All groups share one centre, and each spreads out both ways along 11 directions, with some noise.
In the rows, zero is written as 128.
Known rows, each followed by its group:
[ 95  85  97 133 153 108 121 109 117 102 152 129 128 169 119 101  80 161
 111  60 110] : soz
[112 127  85 113 140 107 135 107 162  70 112 109 119 146 127 131 108 119
 107  90 117] : fotu
[ 90 131  81 149 131 115 154 151 126 177  98  95 166 133 159  80 151 143
 130 127 139] : ref
[114 107  76  98 141 122 131  80 131  84 113  42  99 137 164 147 123  92
 100  92 108] : Nifal
[149 147 110  87 179 116 168 105  87 111 157  93 177 117  90 123 150  89
  93  97  94] : fotu
[ 85 141 138 113 177 105 102 178 120 115  82 126  98 159 170  87 145 164
 112  98 138] : soz
[141 131 141  99 178 144 106 138 135 103 196 115 163 119  89  94 103  97
 191  39 105] : Nifal
[114 132  80 146 131  94  91 130 105  41 119  86  88 153 113 164  57 156
 100 169 133] : fotu
[138 135 173 118 179 140  96 147  62 122 170 128 127 157 142 112 136 142
 129  70 149] : ref
[135 106 101 161 161 108 161 104  87 120 141 112 152 161 102 112 117 164
  84 123 136] : soz
[211 190 149 126 161 133 156 130 101 115 145 112 190 106  90 170 142 110
 108 160 138] : soz
[127 132 127 154 102 121 147 140 110 164 163 171 162 123  96 120 135 136
 138 141 141] : Nifal
[142 145 146 136 176 122 118 158 120 115 138 122 153 129 117 106 114 147
 146 100 132] : soz
[138 129  79 131 111 144 169  79 128  92 115 113 184  99 138 153  97 114
 119 130 118] : soz
[ 88 122  88 103 148  85  85 129 104  53 139  58  50 151 141 146 115 100
 110 100 122] : ref
[122 110 126 106 129 151 108 103  67 105 173 140 131 124  83 125  87 119
 127 140  99] : soz
[106 124 120 102 105 140 106 121 151 146 148 174 118 172  90 110 108 132
 113 122 110] : Nifal
[155 119 140 109 132 163 106  94 141 126 135 115 121 154 121 141  95 133
 115 128 115] : Nifal
[ 75  99  87 154 144 131 107 139  92 133 129 113 143 168 121  67  79 187
 132 129 127] : fotu
[ 87  98 113 153 147  80 105 169  89 126 179 111 116 125 108 100  98 140
 158  91 111] : fotu
[141 106 136 160 147  95 139 148 126 160 150  98 119 117 103 110 148 128
 149 129 127] : ref
[125 102 105 104 130 143 115  77 181 105 102 102  72 184 133 127 122 123
  92 121 123] : fotu
[121 130 161 109 167 101 114 170 132 129 168 128  97  98  58  78 169  86
 188 132 103] : Nifal
[155 151 179  86 144 179  84 128 110 126 138 163 146 141 124 143  83 149
 121 127 108] : Nifal
[ 59  65  93 140 123 110  96 123  84 123 141 107  89 153 144 103  79 162
 119 108 103] : fotu
[106  97  91 147 100 125 144 118 154 185 129  90 131 137 146 107 142 118
 141 119 130] : ref
[ 81 124 154 126 168 101 115 169  95 118 103 167  98 144 145  85 147 170
 115 104 132] : soz
[ 65 118 109 100 154 108 113 152  61  85 148 104 118  83 147  96 139  91
 165  83 103] : Nifal
[139  83 104 179 165  95 160 103  85 119 130  54 100 137 110 108 158 141
 109 159 146] : Nifal
[159 127 164 145 215 147  94 146 110 121 124  69 107 175 128  73 140 168
 145 121 166] : ref
[143  86 142 128 168  84 167 105 117 128 176 145 138 135  89 123 130 131
  95  47  87] : fotu
[157 116 173 136 175 140 141 108  96 100 100 137  99 131 126 121 158 153
 101 155 141] : soz
[175 140 153 140 122 140 140 121 124 142 158 134 141 110  98 146 146 109
 142 149 143] : fotu
[137 118 182 112 195 115 101 153  84  99 109  89  74 108 146 119 143 136
 129 134 107] : Nifal
[110  82  85 101 139 147 133  49 142  62  99 110 105 157 141 133  80 137
  83  97  98] : fotu
[121  75 119 136 160  75 151 107  93 121 199 108  89 142  63 102 162 100
 115  86 113] : soz
[126  61 131 199 141 102 142 126 108 154 146 101 107 129 135 103 128 167
 144 118 143] : ref
[102 114  84  84 144 138 135  81 134  59 136  92 120 106 106 108 130  70
 148 100  94] : soz
[135  75 163 125 160  92 162  97 108  68 151 155  95  76  98 138 140 111
 128  91  83] : ref
[130 130 145 125 146 155  86 157  62 168 203 126 156 135  54  82  95 135
 173 158 113] : fotu
[123 124 118 105 128 100 170  97 126  47  99 143 130  77 170 177 136  98
 100  78 104] : soz
[162 102 112 127 165 145 145  71  82 133 138  73 134 172  94 120 117 149
  65 156 115] : fotu
[107 145 131 126 136  74  97 197 117 154 156  85 116 117 165 144 132 110
 148  77 124] : soz
[104 132 125 113 149 120 142 120 105  74 107 169 129 121 131 118 134 137
 106 117 123] : ref
[129 147  97 122 142 100 175 110  74  88 142 144 169 113  93 143 137 118
  80 130 117] : soz
[ 81 114 135 100 147  87 132 147 108 103 117 143 100  99 141 116 148 111
 124  93  88] : ref
[109 157 141 139 152  62 131 194 132 126  96 137  97 127 132 118 175 139
 113 140 143] : ref
[125  77 128 146 169 101 121 115  97 105 149  57  76 139 153 121 136 127
 124  77 131] : ref
[111 115 157 110 203 148 105 131 119  82  68 111  85 148 145  69 139 166
 126 135 126] : ref
[ 99  89 150 109 138  89 114 136 141 126 125 109  36 119 131 120 167  98
 133 113 100] : Nifal
[159 126 168 150 156 101 118 153 142 151 105 132  97 166 126 138 122 181
  91 144 129] : Nifal
[109  88 132 107 162 131 106 120  97 158 174 100 105 157  92  78 123 124
 132 101  96] : fotu
[115  54  98 136  84 153 130  59 142 132 149 106 104 134 145 146  89 117
 130 104 108] : fotu
[138 127 108 167 117 103 142 136 117 148 105  87 142 131 163 158 111 158
  98 149 140] : Nifal
[146  92 173 122 181 121 160  91 135  55  91 164  91  91  95 115 147 137
 121 134  93] : ref
[150 118 122  70 154 143 104  88 116 115 180  77  84 160  60 123 135  74
 110 132  95] : Nifal

New rows. What belongs after each?
[103 113 179 121 166 123 118 141  77 116 111 174  75 146 120  89 168 159
 101 148 132] : soz
[130 114  85 112 161  99 134 114 117 126 206  61 111 147  26  83 157  65
 146 117 107] : Nifal
[ 98  97  73 162  86 114 139 117 163 163 127 117 123 157 102 107 111 142
 127 160 130] : Nifal
[138  84 122 134 143 118 138  90 108 123 168 117 110 155  98 131 115 132
 103  97 112] : soz
[201 164 173 126 150 122 130 144 186 144  85 102 108 124 112 157 149 129
 113 190 125] : Nifal
[168  98 165 160 156 169 105 117  41 124 133  72 127  95 148 138  94 162
 148 184 130] : Nifal
[115 126 126 103 184 162 108 115 130  88 123 138 137 169  92  62 106 152
 135 111 120] : soz
[113 114 138 139 162 108 152 134  79 112 158 151 122 112  88  82 177 117
 144 119 137] : Nifal
[ 90  69  91 109 129 146 126  68 132  95 139 118  95 149 113 100 107 117
 122  96  99] : soz
[109 116 132 128 115 123 103 151  87 174 159  96  92 123 120 114 154 105
 147 159 128] : soz
[151 108 159 111 151 153 133  83 125  86  98 139  86 128 115 129 138 135
 101 163 118] : ref
[107 121 100 142 131 113 145 125  63 139 177 139 150 140  85 102 137 128
 115 132 139] : Nifal
[ 71 137  93  89 109  99 130 123 105  67  88 124  96 107 188 163 139  99
  87 116 113] : fotu
[180 127 147 138 115 146 146 104 115 128 167 134 163  91 101 165 113 108
 143 141 124] : soz
[117 140 125 122 104 155  90 125 122  67  91 116  79 112 161 153 121 119
 146 184 152] : fotu
[ 89 150 120 117 177  68 132 187  75  90 153 121 144  88 120 103 147 109
 149  78 108] : fotu
[125 124 110 145 140 134 135 118  31 129 171 127 172 146 122 127 104 154
  98 121 141] : Nifal
[136  89 141 188 132 101 108 138 131 111 127  95  57 140 141 139 123 159
 141 147 163] : fotu
[158 166 146 138 116 131 153 137  99 141 128 151 158 102 122 151 162 117
 120 167 154] : fotu
[171 161 168 119 137 139 120 141  79 143 121 120 133 116 129 165 129 139
  98 192 126] : Nifal
[112  72 111 127 172 128 138  94  55 141 162  92 142 151 105  88 100 153
  98 100  91] : fotu
[174 106 180 123 153 111 110 124 132 144 118  70  42 121 119 156 157 113
 113 177 106] : Nifal
[124  98 128 130 172 134 145 111  98 159 144 129 156 163  96  73 125 163
 104 102 110] : fotu
[154  76 161  97 214 153 170  61 114 128 129 109 127 145 115  77 171 128
  98  64  95] : fotu
[108 116 124 159 148 108 151 134  96  96  76 107 128  95 199 132 145 154
 120 119 143] : Nifal
[121  99 140 135 151 113 133 117  97 125 123 120  88 148 134 117 149 147
  99 126 131] : soz
[174 151 135 156 149 120 127 143 135 106 155 116 142 131  74 130 119 130
 149 147 150] : fotu
[127 112  56 147 123 136 169  63 121  98  91  74 131 152 145 133 135 129
  76 154 146] : Nifal
[139 148 164  76 132 174  80 127 118 100  99  94  91  96 175 160 121  98
 148 155 114] : soz
[138  90 111 133 164 130 145  96 122 102 181  70 117  99  71  81 161  71
 189 108 122] : Nifal
[143  94 140 119 167 106 180  89 148 134 124 120 115 138 137 120 180 115
  90  60 113] : fotu
[194 148 154  91 166 146 176  71 124  95 122 127 146 117 103 153 171  93
  81 126 118] : fotu
[131  85 101 166 101 129 131 111 176 168 169 120 132 146  81 105 103 132
 164 120 127] : Nifal
[ 71  63 136 139 136 106 157  95  70  90 121 164  57 116 157 103 191 126
 108  96 137] : Nifal
[ 77  96 128 111 119 120  94 141  99 117 158 133  91 107 138 113 116 110
 163  98 100] : fotu
[103 111 101  98 168 111  97 116 128 120 144  73  83 196 120  99 122 127
  92  78 113] : soz
[ 76  67  93 118  99  95 105 106 103 113 163 100  71 131 144 151  90 111
 113  89  85] : fotu
[ 70 159  64 129  94 120 106 162 117 113 126 125 158 127 135 116  95 124
 149 141 136] : fotu
[110  69 124 146 149 121 140  86 130  99  98 128  95 163 164 120 110 176
  87  89 126] : soz
[125 146 120  88 145 143 140 108  57  88 146 149 166 101  95 133 119 109
 102 141  96] : ref
[ 68  91 120  96 121 139 100 116 110 133 114 126  75 142 164 101 135 123
 121 112 107] : fotu
[182 143 143 143 130 125 179 105 167 132 102 124 139 111 141 157 180 111
 111 135 152] : soz
[108  99 110 131 142 113  91 121 116  52 147 112  94 129 110 132  65 137
 144 112 108] : fotu
[173 134 178 123 140 115  92 150 122 167 129  92  86 138 120 169 114 143
 102 177 105] : Nifal
[126 111 136 111 146 119  98 126 151 122 104  98  79 158 145 134 104 145
 105 121 105] : Nifal
[ 91 121 139  84 165 150  95 122 107 123 109 124  63 177 112  70 166 130
 107 157 125] : soz
[146 112 168 107 169 152 104 118 184 125 105 113  74 149 114  90 148 127
 153 127 120] : ref
[155 124 170 109 179 109 133 127 125 100 141 110  95 114 126 136 167 101
 129  83 120] : Nifal
[132 103 176 144 227  94 127 150 148  95 127 151 100 161  92  58 144 175
 136  63 126] : fotu
[145 146 114 118 110 136 141 106  88 144 132 124 133 145 104 152 136 124
  78 189 133] : Nifal
[ 60  75 104 155 134 100 145 129  83 109 117 111  74  84 122  70 179 111
 168 163 127] : Nifal
[161 155 134 104 133 168 124 106 125 121 137 119 139 128  98 129 138 101
 134 165 133] : fotu
[115 124 127  81 111 191 124  72 132 105  71 121  91 127 179 133 160 102
 108 156 132] : fotu
[116 105 142 132 168  77 108 168 105 138 197  92  92 126  93 103 148 100
 164  74 116] : soz
[105 136 128 107 151 103 159 162 104 170 131 126 171  80 110  89 159 105
 143 121  80] : ref
[149 134 141  84 123 163 145  98  86 143 179 147 173  92  92 137 135  82
 135 121  93] : fotu
[112  79 129 171  90  98 160 113  77 137 141 157 126  88 152 163 119 146
 112 127 123] : soz
[133  90 115 150 123 159 113  91 111 159 125  91  98 179 123 113 111 160
 105 174 143] : fotu
[138 106 149 123 102 129 120 112 147 146 118 111  85 120 177 169 141 112
 120 117 127] : soz
[141 138 165 127 159 103 126 155 107 130 110 128 106 124 136 138 150 145
 106 140 126] : Nifal
[119 104  95 130 137 127 131 111 173 132 148 108 107 149  47  69 141 105
 159 149 118] : Nifal
[179 104 148 190 132 122 127 131 120 182 166  78 105 147 101 125 148 140
 146 168 168] : fotu
[ 71  79 102 177 118  84 103 164  98 141 165 137 119 143 119 100  71 178
 146  99 119] : fotu
[112 147 100 104 108 151 121 122 141 117  84 119 127 119 127 122 124 118
 128 190 116] : Nifal
[145  89 170 111 136 151 155  97  46 180 179 125 135  92 122 128 169 100
 121 120  98] : fotu
[127 163 105 123 145  77 149 169 112 121 147  77 145  80 123 132 177  70
 152 117 127] : soz
[112 131 106 100 116 139 127 113 135 147 135 121 125 154 118 114 137 111
 109 131 118] : fotu
[ 75  87  72 111 115 146 123  93 131 139 126 112 132 170 137  91  92 141
 110  99 103] : fotu
[121 144 102  92 115 148 116 119 157 133 168 132 146 135  65 102 117  86
 160 125 107] : Nifal
[105 141 149  68 171  74 138 150  84 116 156 134 101 110 114 125 181  81
  98  69  84] : fotu
[ 88  96  94 136  89 103 135 114  81 124 165 135 123 121 144 148 114 116
 112  97 122] : ref
[142 151 140  70 115 163 139  84 108 120 104 145 113 135 134 158 160  97
  69 163 114] : fotu
